There are 5 ways to turn a row about zero (a turn may also mirror it). The second row of each pair is the first, turned, with some noise. The first 50 pairs use one turn. New pairs use 3 turns, one after the other, and a turn may come again.
Known pairs, each followed by its turns in order:
[ -5   9  13  12   6   9 -14  -1  14]
[ -2  11 -19   1   3  -6 -12   8 -17] | L

[  7 -15   7 -17 -31  16   6   3 -16]
[ -6   9  11  20  -3 -24 -23  11 -17] | S

[ 14  -5   7  21  -2 -18  -7   6  -3]
[  7  -3  -3 -11  -7  13  -7  -5 -27] | P

[ 16  -9   0   3 -11   0   6  25  -2]
[  1 -15  -7   0   5 -12  23   2  11] | L

[  7 -16 -21   3   3 -11  -9  -4  -9]
[ 17  12   7 -10   2   4  16   9 -10] | A

[18 -4 -8 -4  0  4  1 -9  9]
[  0 -12   8  -4 -12  -5  -9  -9   7] | S

[ 18 -15  -6  11   1  14  20 -19 -17]
[ -5 -19   9  25  -6   3 -13   4  25] | L

[-14   5  -1  12 -26  -5  -4  -8   8]
[ -5 -15 -15  14  -4   0  11   3 -20] | S

[ 10 -15   9  12  -8 -15  10  22  -8]
[ 18 -16   3  13  -3  -9  21 -14   3] | A

[-14   7   4 -24 -18  -1  14   9   2]
[  7 -16  14 -23  -1   7  12   9 -11] | L

[ 14  -7  21  -1 -32  12  30   9   6]
[-32 -33  -5  -6 -18 -13 -12   1   8] | B

[ -2   0   5  13   3 -16   4 -17 -16]
[  5   5   4 -18  -9   5 -16 -17   2] | P

[10 -7  4 -6 -2  0 14 -6 -9]
[ -3  -9  -1 -10  -2  -8   9  -9   9] | B

[  5  18  14   6  -2 -12 -14   9  -6]
[ 11 -10 -17  17  11  -4  -6  11   4] | A

[ -2 -19   0   9  -3  10  17  10 -15]
[ -1 -17  11 -11 -10  -9  14 -13  -4] | A

[-20  -3  13   7  -5   1   2 -26 -14]
[ -8   6 -21 -24  -4 -18  -3  -5   6] | A

[-2 -6  1 15  8 29  1 -9 -3]
[ -9  -6   0  21  -5 -12 -19  13  -4] | L

[ 2  0  0 17  7 10  0  5  7]
[ -1 -12   9   2  -5   2  -5  14  -7] | P

[ 6 11  3 -8 11 -4  0 11 21]
[ 10  -4  16  -3   6   0  20 -10  11] | S

[ 19 -14  19  -6 -11  -4   2  -3   5]
[ -3   4  18   8 -24  -9   4  12  -1] | S

[ 19  18 -19 -17  -1 -26  -5  -3   1]
[  5  16 -13  15   5  26  15  20  -7] | A

[ 15   9   9 -18 -11   2  -3   7  -9]
[ 16  12  -8   5   2 -11  16  -3  -3] | P

[  3   4  -7  14  11   0 -10  -6  -3]
[ 8 18  9 -7 -3  6  3 -4 -6] | B

[-19   6  -2 -13 -12 -13  11  11  -2]
[ 12   6  -1  -2  16 -10   8   5 -21] | S

[ -5  -2  -4  10   5  26 -10   5   0]
[ -7   0  -5  17   7  12 -13 -12  11] | S

[ -7  17   4  17 -15   7  -9 -18   6]
[ 20  -2 -14   7  -9   7 -18   1 -16] | L

[ -3   8  -7   0 -10  -2  -3  32 -26]
[-12  18 -11   7 -20 -20   7   0 -20] | P

[  7  -4 -10   0 -38 -23   4 -28 -14]
[ 16  15 -36 -19  -3  16  20 -15  -4] | A

[  6   4   4  20 -14  -4  -2   7  14]
[  5 -13   4   6   6  -2 -10   0 -21] | P

[  4  -7 -16  21   0   9 -10  15  -1]
[  9   3  -6  19  -1 -25   7  -5   2] | L

[-14 -26   2   3 -18  -9  -1   8 -12]
[  1 -17  -4  13 -14  -6  19  12 -12] | B

[ 10   4  -1   0 -14  23  -9  -3 -11]
[ -4 -16  -6  10 -26  -5  -1   2  -4] | L

[-4  7 12 24 -1 -1 -2  6  7]
[-10  -6  -3  10   1  17  14   7   2] | S

[ 20  -3   9   8  -4 -16  11  18  -8]
[  2 -15 -13  -4  15  -4  12 -10  22] | L

[ 10 -12  -6  -5  13  -7  -3  -3 -11]
[ -3   8  -1 -15  -4  13  11  -2   3] | P

[  7   3 -22   2 -21  -4  -7  24   6]
[ 17 -29   6  13  15  -1  -8   9  -8] | S

[  6  -4   5 -15   3   7   0  -1  24]
[-17   1  -8   5  19  -4  -9  -3   2] | B

[ -4   4  30   6  -6  -9   5 -29   6]
[ 28 -11  -2  -2   6  10 -23 -16  12] | P

[-25  15   2  14   9  15   4  -6 -11]
[  3  -2   8  -4   0 -14 -33  -5 -15] | L

[ -4  -5  29  -8 -22  -7  -5   1   5]
[ 18  -1 -18  23   3   9  -4 -17  -2] | P

[-14 -19 -13  13   0  11   1  -7   6]
[ -4  15   2  13  -7 -22   8   7  -6] | B

[ -1   1 -17  18  -5   9   8   4   1]
[ -8 -15  -1   1   8  15 -10  -5  -8] | S

[-10  -7   7 -10  -7  -2  -2  14  -5]
[ -4  -6  -1   6  13 -10   7 -13  -9] | A

[  3 -19  32  -3  18   4  -1  -1  -1]
[-23  -9  10 -12  19   2  21   7  -1] | B

[ 14 -10 -21 -22  -5 -19 -16  -1 -20]
[ 29 -12 -16   0   7   2  13 -25 -14] | B

[-16  11  -3  -6  15 -11  12   8  -2]
[-12  10 -16  -9   1  -7 -16  12   6] | P

[ 11   3  -1  -8 -11  -7  10 -21 -20]
[  7  -9  -6  -5 -13   2  13 -22  17] | B

[-26   4 -10 -12  20   1  11 -14   1]
[13 15  1 10 14 -9 11 11 26] | B

[15  4 -3  8 18 23 25 25 10]
[-10 -26  30  15 -22   9  -5   3   4] | A

[  7   3   1   9 -21  -4   6   6  -2]
[ 14 -11 -12   5  -5   8   4 -13  -4] | A

New pairs. What belongs after each?
[ 20 -15   2  -9   0  -3  -1  -5  16]
[-15   8  24   6  -4   5   9   8   0] | S L P

[ -8  -4   5 -10  10   9   7  -8 -11]
[ -2 -19   0  -9  -2   7  -5   9  -1] | B S L

[ -6   0  -9  18 -28  15  -9   5  -5]
[  9 -27   5 -17 -19  13   0   3   9] | S B B

[-15   9  -2  -6   9   9  15  -1 -17]
[ 25  -8   7  -2   2  -9   8  -9 -11] | S P S

[ 14  18   8  -6 -15   1  -6  16   6]
[  0 -12 -15  -8 -17 -17   4   7  14] | B B A

[-30  -4  -1  11  -4 -11   0   2  -6]
[-14 -24   9  -2   0  -8  14  -4  -5] | S A L

[ -4   1  12   4  13  14  -6  21 -17]
[ 4 -8 16 -1  9 11 -7 18 18] | S S P

[ -6  11  14  11  -4   1 -14   4  -8]
[  2  18   6 -18  -8  -7   6   0   0] | A B P

[ -9  -4  11 -11   9 -11  13  -8 -13]
[  2  17  -5   1 -11  11 -13  -3  14] | L S B

[  8  14 -18  12  18   3   5  -2   5]
[ 2 -8  4 11 20  5 11 14 18] | L S L

[-17  15 -21  -4   7 -10  20  17 -14]
[ -2 -15  10  -4  12  -4  -3  38   3] | S A B

[ 13  -5  16  19 -10  -4  -8  21  -7]
[-11  22  -3 -11   6 -11  -1 -11  22] | A B P

[ 19   3  -4 -11 -14  28   0   8   7]
[-22  18   0   7  26 -12   3   0  10] | A A A

[ 14  -1  14   4  10 -15 -29  -2  -6]
[-19 -10  11 -19  -6  -4  24  -4  -3] | S S B

[ 12  -8  15  -5   8 -26   2   2   0]
[-14 -16   0  21  -7   0   8   4 -11] | A A S

[-5  3 10 15  0 -5 -3 -6 -6]
[ -8 -10   4   2  11  -2  10  -5  -1] | L S P

[  6   9 -18  -3  -3  -4 -14  -5 -20]
[  1  13  -8   4   3 -21 -15   4  -9] | A P P

[-15   0  20 -10 -18 -14 -12  -1  -9]
[  4 -14  -5 -20  10 -13 -23   2  -2] | B S A

[ 12   1   0 -15 -15  10   3 -18  19]
[ -1  13  -6 -26   9  12 -14  10  12] | S P A

[ 11 -15  13   7   7   9  27   5  28]
[-13  21  -7  30 -11  -9  12  19   4] | L L A

[-3 -7 -6 29  4  7  6 -5 13]
[ -2  -4  12  26  -8  -1 -12   3 -13] | A B L

[-12 -17 -12  -1  -2  -3   9   3   7]
[  6  20   6  -1  -3 -11  -8  -4  10] | P S B

[  8   9 -11 -11  40  -8   0  21   0]
[ 14   2 -10   6 -19 -11 -27  15 -23] | L A A

[ -2 -17   8   8   6   8 -16   3  16]
[  6  -4  -9  20  -7  15 -11  -3  -8] | B P B

[  8 -12  -4  -8  -7  -2   2  -8 -16]
[-3 -6 -9 -8 17 11  0  3  1] | A B P

[ 21  18   0 -19  -7  -2  -8   6  -5]
[ 19  -9  -4   5   1 -16 -10  -3 -18] | B L L

[  7  -2  -4  11  16   8  -4  -1 -12]
[  7 -13  -2 -13  -4  -7   3 -16   4] | S L L

[ -4  -2  20  10 -15  -4 -25   9   0]
[-18 -15  -8   7   7   8  18 -14 -14] | L A A

[  4   5 -26  11 -12   8   2   2 -22]
[-14  13 -15  13   3   8  -9 -15 -21] | B S P

[ 11   2 -15  14  17 -14   3   5  24]
[-13  16  -4   2   1 -14   6 -16 -27] | A A B

[  0 -17  11 -14   5  -7  10  -7 -16]
[  9  -6  15 -17  13  10 -11  -5   7] | S B A

[-14  -2 -10  -4   7 -13  16  -5  -5]
[  3  -1  -4  22   8  -3  -3 -13   9] | S L P

[ 15  21 -16  14 -11  22 -20   1   3]
[ -7   2  25  -4  -3 -11  18 -33  -9] | L B P

[  5   3 -10 -29  20   3   7 -12  13]
[ -7  -5   7   0  -5  23 -30  17  -7] | B A B

[  2  -6   0 -24 -17   9  15  -2  15]
[-15  -7 -22 -10   9 -11 -16  -9  -6] | L S L

[ 13   5  10  -1  -3  12 -13  -3  -7]
[  5  -3 -13  18   0  -7   9  -4   2] | P B B

[10 -3 -4 13 12 -1  7  5 10]
[-16   4 -13  -2   6   6   3  -7   1] | B L A

[ 15   8 -11   1  23  -9  24   8 -21]
[ 28   7 -20  -6  19  13  -3 -15 -12] | B S P

[ -2 -18   4   4   6  -6   2  -5 -13]
[  6 -15 -15   2  -9  -3   1  -9   3] | S L B

[ -7   2  14  23  -6   2   3 -26  -1]
[  6 -25   5 -14  10  -5   9 -15 -18] | B L B

[  5 -10   0 -15   3   4  17  -4  26]
[ 17  -5   4 -11 -13  -2 -16  15 -19] | L P B

[  8   1   0  -9 -11  -5 -14  14   6]
[-21   1 -10 -12  -3  -2  -5  -4  -3] | S A B

[ 16  -7  -6  10  -2  -9 -15 -28   5]
[ 16   5  18 -17  -2 -13   4  -7  20] | S A P

[-18   3  29 -30   2 -19  -7   6  14]
[ 13  -1  -8 -15  10  22  34  21   3] | B L S

[ 23 -34  20  -5  -5  -9  12   0   3]
[-35  12  -9  10   2 -10  -5 -20  17] | L S S

[-18  -4 -34  21 -26  14  -1 -16   7]
[-12 -22   3  18  -2 -10  -6  37 -23] | L S B

[ -9   5 -10  -5   8 -27 -13   0 -17]
[ -4  -6  -7   8 -22 -14   8   0 -22] | L L L

[  7  -6   5 -10   1  12  17   4 -10]
[-12   5  -7 -14   8   1   5  11 -10] | S L A

[ 29 -13  -3  -8   8 -25 -11   8  11]
[-17   0 -28 -14  19  15  10  -3   1] | P B B

[  6  13  31   7  -3  -5  -4  10 -18]
[-11 -15 -16  15 -22   4  13  11   2] | A S L

[ -7  18 -13 -21  -3 -11  -3  -5  -2]
[ -8   1 -23   5   3  -7 -10 -16  -8] | A P P

